There are 8 hidden switches. A switch that is on adds its own fixed numbers to the row, and there is some noise. The rows also spread widely along 14 directions, which tell nothing about the answers.
In the rows, zero is written as 100.
Known rows, each followed by its switches (1 for on, 0 for off):
86	115	77	75	80	132	125	134	94	81	103	112	119	87	92	62	112	99	134	112	102	105	86	83	129	114	118	89	94	112	96	128	118	110	133
1 1 0 0 0 1 1 0
91	98	90	77	111	78	114	91	107	97	99	101	95	108	92	80	74	97	129	90	88	105	119	91	100	88	71	49	105	75	78	104	132	71	67
0 0 0 0 1 1 1 1
103	142	121	103	112	92	82	115	122	103	117	119	74	107	61	94	52	91	75	68	86	135	79	75	94	75	95	123	104	63	91	122	114	88	62
0 0 0 0 0 0 0 1
117	117	109	95	119	76	86	100	92	111	84	93	115	92	87	129	54	116	60	115	102	70	136	113	77	92	106	84	109	72	120	130	122	68	54
1 0 0 0 1 1 0 1
133	138	95	95	104	91	92	91	117	149	97	91	88	94	105	99	66	87	116	86	103	112	118	87	107	87	107	100	119	70	80	68	42	109	69
1 0 0 0 0 0 1 0
93	99	105	124	77	93	73	112	86	99	119	148	88	103	95	119	118	99	113	89	72	117	72	93	109	114	92	141	90	110	109	89	79	131	114
0 1 0 0 1 0 0 1
112	99	118	109	117	99	93	95	106	109	100	112	94	104	93	114	88	141	91	112	108	87	121	79	88	126	115	98	87	90	142	157	90	68	95
1 0 1 1 0 1 1 0
102	73	96	104	113	107	99	96	98	111	90	98	110	100	143	100	95	150	96	96	105	84	103	95	90	123	129	88	96	86	111	102	100	67	90
0 0 1 1 1 1 1 1
105	115	107	86	116	91	80	59	77	80	73	75	92	87	119	75	73	87	83	108	86	109	32	89	71	95	134	131	96	77	64	123	106	113	71
1 0 1 0 1 1 1 0
65	52	109	97	111	100	106	109	127	96	84	72	125	92	102	104	123	156	84	119	86	78	134	116	107	94	93	77	99	91	95	117	119	77	107
0 0 0 0 0 1 0 0
120	120	98	83	79	102	122	119	94	110	86	128	100	105	143	134	71	103	123	107	117	125	93	71	99	153	146	103	96	110	132	162	89	69	100
0 0 0 0 1 1 1 1
95	103	94	93	114	59	82	65	92	114	106	89	113	92	114	115	91	67	91	131	96	108	94	93	91	96	95	112	83	82	105	108	102	117	65
1 1 1 1 0 0 0 0
63	60	82	110	77	80	135	140	89	125	95	134	125	110	164	142	122	96	117	121	84	136	127	120	137	124	120	67	115	100	83	96	108	92	89
0 1 1 1 1 1 1 1
115	155	99	66	81	82	92	120	103	128	127	96	110	78	93	110	81	68	97	139	108	123	87	100	119	107	118	95	89	94	119	134	107	107	83
0 0 1 0 1 0 0 0
108	127	102	112	107	79	103	91	77	101	97	118	86	115	98	83	61	61	95	91	96	166	84	70	93	88	116	109	114	71	67	107	106	92	54
1 0 0 1 1 1 1 1
87	78	88	112	70	109	98	85	98	123	105	94	104	89	158	85	136	110	96	107	102	119	62	102	98	122	147	113	95	101	84	46	76	110	108
0 0 0 0 0 1 0 1
93	96	82	121	131	100	89	95	92	75	90	100	123	106	100	55	92	107	64	83	119	106	107	73	90	91	113	144	96	80	101	52	103	103	100
1 0 0 0 1 1 0 0
84	89	96	127	108	62	89	66	84	115	118	93	105	88	131	119	112	87	96	119	81	131	78	104	97	97	105	129	81	107	92	69	93	125	91
0 0 1 0 1 1 1 0
76	80	123	122	88	94	71	92	95	132	106	81	95	83	135	114	129	121	59	139	78	143	40	107	99	115	150	123	89	91	85	136	88	101	89
0 1 1 1 1 1 0 0
108	118	84	35	133	96	94	83	113	85	78	41	147	72	117	83	73	92	109	126	116	71	101	82	99	88	102	113	88	90	104	108	121	110	92
0 0 0 0 1 0 0 0
85	98	87	108	96	119	102	137	89	72	81	124	110	109	114	74	99	138	51	89	102	72	86	100	84	128	144	119	98	84	127	89	125	85	110
1 0 0 0 1 1 0 0
100	124	98	83	96	128	119	119	118	131	103	80	103	82	153	86	91	110	101	79	101	129	51	80	109	103	147	124	98	90	85	79	83	108	105
1 0 0 0 0 0 0 0
90	83	124	114	84	101	81	119	106	109	95	109	83	105	106	111	110	141	74	115	86	102	96	96	95	124	129	106	97	88	114	139	87	75	98
0 0 0 1 1 0 0 0
79	104	104	114	107	84	97	107	86	102	110	98	116	89	132	122	99	91	70	119	91	137	58	103	100	101	138	145	84	108	101	105	118	116	97
0 0 1 0 1 1 0 0
86	92	116	100	111	53	100	78	109	107	116	121	84	108	92	132	92	99	124	98	68	99	112	104	95	104	45	69	85	83	124	121	117	86	71
1 0 1 0 1 1 0 0
108	74	95	111	108	132	110	80	92	103	102	82	105	95	107	75	115	154	127	102	110	92	105	80	100	103	116	80	92	110	97	121	97	79	121
0 0 0 1 0 1 1 0
114	126	89	100	88	118	119	134	107	156	121	109	102	80	136	107	95	136	117	71	82	94	93	113	120	111	125	77	106	98	113	53	84	95	95
1 0 0 0 1 1 1 1
134	125	93	104	111	109	87	105	99	102	92	120	86	108	96	97	74	107	139	65	104	81	106	89	107	101	96	111	117	88	100	61	59	114	96
0 0 0 1 1 1 1 0
124	140	118	76	85	106	71	93	103	103	97	102	81	89	90	97	94	83	130	105	86	114	59	84	107	111	110	136	100	90	96	107	47	138	99
1 0 0 1 1 1 0 0

New rows, each followed by its switches (1 for on, 0 for off):
84	88	104	98	76	99	102	120	113	98	106	134	83	116	115	99	112	128	111	85	87	101	87	84	96	139	104	98	90	96	130	111	101	80	112
0 0 0 0 1 0 0 0
113	74	116	105	104	86	81	60	96	90	78	103	88	108	87	103	92	114	104	112	105	80	117	81	78	106	91	95	93	77	102	148	81	88	91
1 0 1 0 0 0 0 0
87	93	68	79	110	86	109	93	107	80	101	95	127	99	107	84	110	125	97	123	115	46	139	95	87	131	97	82	75	101	149	88	131	78	108
0 0 0 0 0 1 1 0
130	120	105	137	87	102	73	91	66	91	90	141	65	113	76	100	81	112	92	83	95	83	91	97	74	112	119	116	111	87	105	106	72	103	89
1 0 0 0 1 1 1 0
111	100	103	123	73	90	65	83	93	100	103	116	79	104	76	100	111	108	86	117	101	91	101	107	84	116	116	107	100	93	110	100	69	106	96
0 0 0 0 0 1 0 0
95	113	92	117	86	65	76	110	100	128	102	102	119	91	118	130	110	71	73	135	94	129	117	120	112	106	128	140	102	97	102	44	59	132	87
0 0 0 0 1 1 0 0
118	144	82	111	80	75	91	127	67	111	96	116	115	99	96	118	76	62	72	133	109	116	116	111	104	99	144	122	115	97	98	97	97	113	79
0 0 0 0 1 0 1 0
106	94	83	128	117	82	88	103	74	87	87	123	115	118	73	95	78	87	77	108	117	91	149	94	96	87	93	89	113	75	103	92	111	88	74
1 1 0 1 1 1 0 0
90	90	112	146	76	93	108	104	100	135	123	133	79	110	119	129	116	118	99	88	82	136	89	100	100	118	112	110	91	101	111	88	74	96	98
1 0 0 0 0 1 0 0
99	74	104	129	84	68	73	84	92	97	95	138	97	119	102	133	114	106	89	122	99	94	133	105	87	133	105	115	97	92	127	88	71	98	88
0 0 0 1 0 1 0 1
139	112	79	86	82	115	109	95	66	101	71	120	99	101	135	94	72	104	121	99	128	73	98	95	86	131	147	72	116	85	98	120	85	81	86
1 0 1 0 1 1 1 1
106	67	102	127	84	106	85	53	87	133	116	85	91	90	134	84	136	123	120	107	100	121	69	88	98	104	114	100	81	105	80	74	55	109	115
0 0 1 0 1 0 0 0
114	93	121	126	103	123	81	103	98	144	125	91	107	64	106	123	117	174	94	92	78	79	91	118	103	98	111	110	85	112	125	86	75	104	115
1 0 0 0 1 1 0 1
113	112	104	70	123	70	90	58	103	93	85	90	92	105	94	91	53	81	111	97	95	107	101	65	75	90	73	90	96	60	91	130	112	77	55
1 0 0 0 1 0 0 1
63	67	87	130	86	96	108	80	78	73	76	118	91	114	160	82	124	103	76	102	91	127	49	83	71	138	155	147	89	100	85	81	101	106	108
1 0 0 0 0 1 1 0
125	126	66	67	73	106	82	111	71	92	83	92	129	73	93	84	99	81	117	155	120	55	110	116	117	111	131	87	111	103	94	122	87	131	109
0 1 1 0 1 0 1 0
104	104	109	160	93	90	98	110	91	138	120	127	83	103	97	127	103	114	87	91	86	137	116	98	107	90	117	125	106	98	92	79	65	108	93
1 0 0 0 0 0 1 0
96	130	99	72	115	76	90	103	98	60	100	120	101	100	82	97	75	93	94	113	95	78	89	82	84	126	94	123	78	89	149	142	129	98	93
1 0 1 0 1 1 1 0
105	129	94	136	104	89	101	104	70	111	130	124	96	94	99	122	86	116	57	87	92	71	77	123	66	100	116	117	76	106	151	77	141	94	85
1 0 0 0 0 1 0 0
99	123	86	84	124	76	109	119	132	112	99	115	105	111	95	120	70	94	121	79	103	91	151	92	116	99	73	94	111	82	118	69	88	101	84
0 0 0 0 0 1 1 0
107	102	87	64	66	100	103	74	110	102	89	101	86	99	134	79	114	84	147	121	110	104	72	84	100	140	123	79	94	92	92	115	68	103	104
0 0 1 0 0 1 1 0
77	88	115	104	89	56	101	94	99	97	98	122	73	124	88	118	86	90	90	113	76	119	102	109	86	105	84	56	100	68	96	152	132	66	53
0 0 1 0 1 1 0 0
112	127	69	88	82	66	77	79	64	70	106	128	94	113	75	76	96	54	123	125	102	77	107	90	87	120	91	106	93	97	119	81	103	123	89
0 0 0 1 1 0 1 0
121	111	91	76	80	100	74	93	100	82	88	107	100	95	53	78	103	105	103	131	112	38	133	113	97	111	94	69	104	76	113	117	83	108	97
1 0 1 0 0 1 0 0
111	119	100	113	104	106	92	105	104	118	107	101	94	99	109	95	82	113	91	74	104	110	81	91	97	99	120	113	104	85	100	69	82	99	91
0 0 0 0 1 1 0 0
96	112	78	97	108	85	130	142	99	107	96	117	144	100	118	137	84	91	123	110	113	122	154	99	135	103	107	108	104	116	117	93	103	104	110
0 0 0 0 1 1 1 0
78	80	90	72	100	87	111	110	102	103	70	75	139	85	137	119	108	101	105	152	101	99	111	109	117	117	126	86	103	97	86	148	109	96	98
0 1 1 0 1 1 1 0
102	92	101	97	84	128	107	132	105	70	80	145	96	113	108	112	96	141	108	71	105	67	92	95	96	135	124	113	106	100	129	115	99	89	119
0 0 0 0 0 1 0 1
109	107	119	107	108	146	98	92	95	140	127	61	96	58	94	84	101	149	105	90	81	98	38	107	108	65	111	76	88	97	74	132	108	105	101
1 1 1 0 0 1 0 0
112	137	91	66	90	98	113	120	98	94	117	114	111	95	71	95	87	82	120	130	112	95	120	92	112	109	101	76	88	102	134	145	124	90	96
1 0 0 1 0 1 0 0
94	80	89	108	110	95	114	123	109	112	78	100	136	96	131	132	107	118	104	114	113	95	150	113	125	107	126	112	110	104	101	85	74	114	111
0 0 1 0 0 1 1 0
115	82	95	105	102	107	76	92	84	76	64	102	116	99	87	81	102	124	92	111	110	54	127	111	98	96	107	91	117	77	88	93	79	111	97
1 0 1 0 1 1 0 0
77	69	116	130	71	80	77	89	108	117	117	132	81	107	105	92	136	104	104	114	78	155	95	84	115	116	95	114	96	81	85	95	58	106	102
1 0 1 0 1 0 0 1
106	93	98	107	105	95	93	61	92	119	126	94	99	77	118	103	120	131	116	109	92	69	86	102	83	115	97	101	66	113	132	87	88	112	112
1 0 1 0 0 1 1 0
81	98	95	93	89	92	113	119	82	95	109	125	110	88	116	125	124	98	145	117	70	106	86	101	121	120	92	112	87	123	115	115	109	124	120
1 1 0 1 1 1 1 0
95	71	86	88	85	83	83	63	89	77	86	102	104	106	108	64	116	106	87	138	118	77	110	76	77	137	107	87	81	76	118	119	97	82	100
1 0 1 0 1 0 0 0
78	90	106	137	100	71	93	114	115	111	88	147	73	126	123	120	102	106	96	63	67	137	101	89	102	120	101	141	111	76	99	45	55	112	87
1 0 0 0 1 1 1 0
117	87	86	95	104	115	92	96	91	85	85	118	101	108	105	76	82	135	101	71	116	48	111	93	88	112	101	74	102	73	114	89	106	76	94
0 0 1 0 1 0 0 1
102	110	99	75	114	78	101	87	96	64	68	101	116	104	87	114	71	69	112	118	104	95	117	91	92	96	89	113	103	85	95	135	117	113	81
1 0 0 0 0 1 0 0
110	85	116	96	116	78	86	72	84	90	59	108	78	113	102	127	75	120	124	90	68	58	116	105	75	100	78	90	116	73	90	121	92	96	63
1 0 0 1 1 0 1 0
93	122	94	92	113	104	111	114	103	112	120	96	101	90	123	94	81	98	112	64	81	103	47	112	110	77	100	98	98	88	89	51	118	118	84
0 0 1 0 1 1 0 0
110	130	66	41	73	103	108	133	105	85	56	104	119	106	119	59	86	74	111	130	119	77	124	98	111	135	139	70	128	70	89	97	91	99	85
1 0 0 1 1 1 1 0
83	72	82	141	114	88	80	90	107	126	128	100	124	94	105	76	138	134	87	120	104	114	139	75	112	117	93	114	76	96	129	58	73	97	117
1 1 0 1 1 1 1 0
90	84	92	134	116	57	71	85	98	103	97	127	106	114	93	109	92	83	91	103	98	121	135	90	104	97	79	117	104	76	92	70	75	109	78
0 1 1 0 1 1 1 1
77	81	96	98	100	55	103	76	113	118	104	126	108	108	148	139	110	72	130	112	91	154	103	66	107	142	79	126	76	98	122	95	74	103	93
1 1 0 0 1 1 0 1
92	95	95	111	117	94	91	89	80	65	78	101	105	93	95	95	96	106	95	86	67	58	82	126	85	74	98	130	106	93	79	55	115	140	92
1 0 0 0 0 1 1 0
97	120	96	92	114	100	83	111	134	127	115	80	105	98	95	66	74	118	56	101	123	120	104	55	98	112	112	97	87	62	124	123	105	57	84
0 1 0 0 1 0 0 0
77	91	85	105	102	84	93	103	89	89	99	113	115	99	116	102	117	74	127	95	76	109	80	107	120	94	83	124	101	100	79	40	96	148	99
0 1 0 1 1 1 0 0
111	120	97	87	68	96	116	113	105	140	128	124	80	104	117	116	99	83	146	92	91	107	89	110	122	105	95	59	105	93	99	89	87	107	80
0 0 1 1 0 0 0 0
115	99	94	109	72	93	69	85	84	115	106	106	93	91	106	77	124	116	88	146	107	91	100	90	91	138	138	98	88	87	119	118	63	95	99
1 0 1 1 1 0 1 0
117	146	105	86	112	100	83	134	102	119	115	106	107	86	103	117	63	110	64	91	96	83	82	108	101	100	128	113	100	76	132	105	122	91	68
0 0 1 1 1 0 0 1
